There are 5 ways to turn a row about zero (a turn may also mirror it). The second row of each pair is the first, turned, with some noise. The first 45 pairs use one turn. New pairs use 3 turns, one after the other, and a turn may come again.
Some pairs, each with its turns in order after it:
[  7  -7  15  47  28 -25 -16 -27]
[-16  12  14  34  14  -2   7  52]
S

[ 37  17 -28  49  -4 -62  -6  35]
[-43  16   2 -32 -65 -11  49  -4]
L

[  4 -14  27   0  40 -12 -16   8]
[-33 -22  -2   9   8 -31 -15 -16]
L

[ 11 -62 -14   0 -17  27  -1  38]
[-35 -31 -18  -6 -17 -12 -48 -38]
F

[  4   2 -15  -5  29   6 -51  -3]
[-39  -4  23 -16 -18   6  22  24]
Q

[ 34  -7 -62 -62  18  -2  -8  33]
[ 69  34  29   0  31 -52  -1  12]
W

[ 21  -9  24  -3  -5 -22  16  62]
[ 40   1  15 -15  31  39  18 -29]
Q

[ 26 -11 -32  42 -10   2  22 -62]
[ 34 -10 -58  -8 -23  23  35 -25]
L

[-62  -2 -62  33   1 -16   8  62]
[ 73 -62  -2  25  -8   4 -24 -44]
W

[-23  14 -18   2   5   6  16  42]
[ 3 13 51  5 -3  4 15 -6]
L

[ 41 -50 -16  42 -14  -3 -30  26]
[35 -3 -2  3 38 42 60 -5]
W

[  5 -14 -17   3  25 -14  -5  35]
[-21  15 -29  19  13  -8 -16 -15]
F

[35  8 -2 17  2 29 25 -1]
[-35  -2  34   3  -9  21 -12  11]
F

[ -3 -23  -3 -24 -15   0  -5   4]
[  1 -10 -11 -16 -17 -20  -8 -10]
F

[ 19  15  -9  -4 -18   5 -23  -2]
[ -9  14  22   0 -18  15 -17   7]
Q

[-47   9  -9   9  27 -37  43  -2]
[ -5 -18  15 -39  50 -30  19  25]
S

[  5 -28 -30   2 -13   3 -22   9]
[-15  12   0 -10  21  19  -9  31]
Q

[-36  -5 -27  -4  12  -9 -30  19]
[  2 -52  33   3   2   9   3   0]
S

[ 24  18 -10  -5  14  14 -50 -42]
[ 32 -38 -32  -5 -20 -33 -14  26]
L

[ 39  -3  59  28   1   0 -21  15]
[-12 -42  20  17  46 -13 -18  37]
F

[  9  20  35 -16  -2  -1  -8   1]
[ 18  -1  15  17 -30   7  14 -14]
Q

[-14  12   2 -29 -21  31   3  22]
[  0  -4 -26   3   4 -45  -1  -8]
W

[-33   2  -8 -27  24  12  14  -9]
[  7  13   3  -7 -37 -22 -24 -16]
W

[ -1   8  18 -28 -53  10  -2  -7]
[ 24 -20  38 -16 -24 -33   2   0]
F

[  9 -20  17 -47  35   6 -46   0]
[ 11  23  25 -36 -29 -31  38  26]
W

[  8  19  -6 -21 -15  19   0  28]
[  4 -11  -8   2  21 -39  -1  -4]
W

[ -1  43  -1 -22  41  10  -1  62]
[  5 -45  63 -21  10   0  23 -34]
Q

[  0  18   4 -32  37  -3  47 -27]
[  2 -12  -5  69 -14  22 -15 -16]
L

[  3  14 -15 -14   0   4  -6  12]
[10  6 14  9 -8 -8  1 16]
L

[ 35  15 -16  11  29  -1  -4  16]
[ -3   3  23 -47  -8   0   0 -12]
Q

[-21 -28   0  -4   1  14 -28 -17]
[-21  -5 -14  14  -4   4  14  39]
Q

[-19 -12  49 -17  -3  -5  20   5]
[ 35 -12 -16  35   3   0  29 -11]
Q

[ -3  44  14 -31   3   1 -12  11]
[-15  -7  -5   6  -5 -11  37 -43]
S

[-13  13  25  -7 -11 -36 -16  20]
[ 27  -4  -4  27  18 -35  10   4]
F

[  1  19 -43   5 -11  31 -56   7]
[ -1 -11  51  20 -34  40  -8 -33]
S

[-19  10   5  11   1  -1  -6   5]
[ -5 -21   2   2 -12   1  -4  -6]
W

[  9 -14 -18  -5  -6   3 -40 -19]
[ 21   0 -24 -21  -4 -27 -10  10]
L

[-27   8  28 -37   1  26  -7 -11]
[ -3 -14 -27  13  30  12   9 -40]
S

[-36  13 -25  -3 -31   6   8  22]
[ 30 -15  27 -23   7  -8  -5 -30]
S

[ 53 -13 -17  -8  39 -22 -19 -28]
[ -6 -10 -49  26 -32 -46   7  -5]
L

[ 14  -8   0  -4  17 -29  10  18]
[-12 -14 -11 -15 -16 -18  10  25]
S

[-35   5 -11  -9 -13  21  17 -62]
[-14  17   8  -5  59  14 -33 -24]
S

[10 -3 -5 31  2 13  4 23]
[-21 -10   9  18  15  13 -16 -16]
F

[-23 -18 -45  -5 -28  21  26   0]
[ 31  16 -30  40  -3  -8 -16 -25]
W

[ 40  19 -40  28  -5   0 -10  -4]
[-51   5  17   1  15  11  32 -18]
F

New pairs. What belongs after each?
[52 48  0 20 20  1 26  0]
[ 45 -29  15  -6 -39 -45   3   2]
W W F

[-23 -15   2   4  -6  23  -1   5]
[-6 25  5  9 11 -3 -4 22]
S Q L

[52 -4  6 23  1 22 24 53]
[  7   7  35  16   5 -32   1 -67]
Q W Q

[ 31   8   2   2  -8  -4 -47 -16]
[ 32  15 -19   5   5 -31 -29   5]
W W L

[ -8 -29  37  23  -8  31 -39   2]
[ 0 -4 42 22  2 -1 -1 55]
S Q Q

[ -4 -26 -13 -50  -3  -6  26  -2]
[ 17  13 -54  -6   8   7   8  18]
L L W

[ 12 -11 -19   4  -2  -5  31  14]
[ 26  20 -11  -4   0  24 -11   2]
L L S

[ 2 34 10 20 -1 11  9 -3]
[-12  -9 -15  -5  33  -9  -9  -9]
W Q Q

[  4 -57 -22  -2  -3 -17   5   6]
[-18  -4  -4 -28 -31  25 -37   1]
L Q L

[ -5 -26   0  10  20  20  -6  10]
[  8  -4   8 -17   7  -8  26 -21]
Q F F

[  0  62  18   7  23 -17 -18 -56]
[-19  22  35  20 -15 -43  58  25]
F W Q

[ 16 -24  -5 -20  37 -45  -8  -2]
[ -4 -17 -39  18 -35  -1 -26  27]
S S S

[ 20  20  34 -16  14   4  62  15]
[ 9 20 -7 28 -5 69 -8  5]
L F S

[20 -7 31 62 62  0 45 -5]
[-10 -27 -24 -33 -51  39  38  54]
F W F

[ -5  -9  -5   3 -53 -20   9  33]
[ 14  28 -46   7 -14  26  21   3]
L Q Q

[-27  -1   0  -5  50 -32  45   1]
[  6  33  53  17  21   5 -39 -12]
Q L S

[ 13 -55  -6  27  11 -21  26   6]
[ 20 -12  36   5 -29  31 -16  32]
Q F L

[-50   2  -6  35   3  31 -26 -29]
[  4  -8   2  54  -5  11  11 -54]
W W W

[ -5  13 -11   7  15   2   3  36]
[-26  -8   8  -6 -12  21  25   1]
L Q F

[-3 11 -3 -3  5  1 31 19]
[-2 -8 22 18 14  6  8 22]
F S F

[ 40  62  42  47  32  -4 -18 -14]
[  8  46  21  62  23   2 -48  40]
W W Q

[  0   5  22   0  47  44  22 -18]
[ -5 -28 -41 -11 -41   9 -35   4]
S W L

[ 14  28  31 -27 -32 -20  14  18]
[  7 -10 -10 -16  52  -4  -9  30]
Q L Q

[  1  34 -27  -6   7   1   4   8]
[  5  -4 -11  -4  37  -5  14  19]
S F W

[ 42 -62   4 -24  23  27  -1  37]
[-16   5  -7  58 -52 -33 -34  13]
Q W L

[-30  25  11   7   3  -1  61   8]
[ -2  21  -6  -7  33  29 -27  47]
L Q Q

[ -2  22 -26  -6  41  10  27 -12]
[ 12  -4  -5  -6  -3 -40  47 -10]
S W F

[-25   7  10  15   2  -4 -62  21]
[ 36   9  44  -2   8 -23 -22  31]
F W F

[-16 -30   2 -21  24  18  -4  -6]
[-21  25   6  25 -18 -20   1 -13]
W S Q

[ 20  20 -22  13  -5  17  -1  13]
[ 14   6 -28  22 -12 -19   7   3]
S F S

[  8   6  14   6  -4  -9  43 -25]
[-21   2  -7 -43  10  19   0  15]
S L L

[ 53  25  -3   0 -21   4   3   2]
[ 33 -31  -9  -7  40 -11  11   0]
W S Q

[  8   9  24 -10  -2  -2 -37  -6]
[ 17   6 -27   6 -20  27   3   8]
Q F Q

[  4 -47  60  -4  62  -7 -20 -25]
[ -9 -64  27 -47 -30  48  11 -28]
W L Q

[ -5 -17  15 -18   2 -37 -50  62]
[ 49  -6  11  31   0 -26  65   9]
S W L

[ 28 -22  -9 -22  -1  -3   0  17]
[-11 -10  35 -11 -19  14  -3   2]
W F L

[ 31 -62  -7  17 -56  19  -1 -22]
[ 38 -55  26  -9  26  50  -7  21]
W F L

[-10  10 -13  51  -3   1 -26 -41]
[-29  45  12  20  19  10  32 -15]
L L F

[-28   5 -25   2  41 -29 -62 -62]
[-12  72 -23  38 -12  23 -38 -50]
L F L

[ -7 -23  -6  27  21  49  -1  38]
[ 51 -20  20  -1  -5 -19 -37 -20]
L S W

[-62  -3 -29  16  -1  19  14  -6]
[ 37  42   2  17  26 -39 -10   3]
W L W

[ -4 -46  -7 -33  -4 -23 -28   5]
[-13  27  -7 -45   9   7 -11  37]
L L L

[-23 -10  44  15  26 -36   0  -1]
[  2   3  26 -30  47  19  19 -12]
Q W F

[-23 -18  13 -39  58  -1  62 -17]
[ 64 -52  -8 -11 -13 -26 -21  40]
Q S W

[-25  26  12 -14  38   5 -23  26]
[  4   1  28  -2  17  56  -4 -11]
F S L

[-40   3  -8 -25   3  33  47 -13]
[ -4 -14  69  20   6 -10  -8  -6]
S F Q

[ 22 -27  58  -4   7 -25 -13 -14]
[-25  11 -31  17  43  28  25  28]
L W W

[ 33  26  11  20 -24 -31   8  40]
[ 33  22 -20 -44   5 -13 -40  -6]
W Q W

[-3 -6 -2  8 14 26 48 11]
[ 39  -9   3  18 -16 -14 -28   3]
Q F W

[-2 10 -5 -2  7  5 -6 62]
[-18 -39  -8 -27 -11  29 -10 -28]
F S W

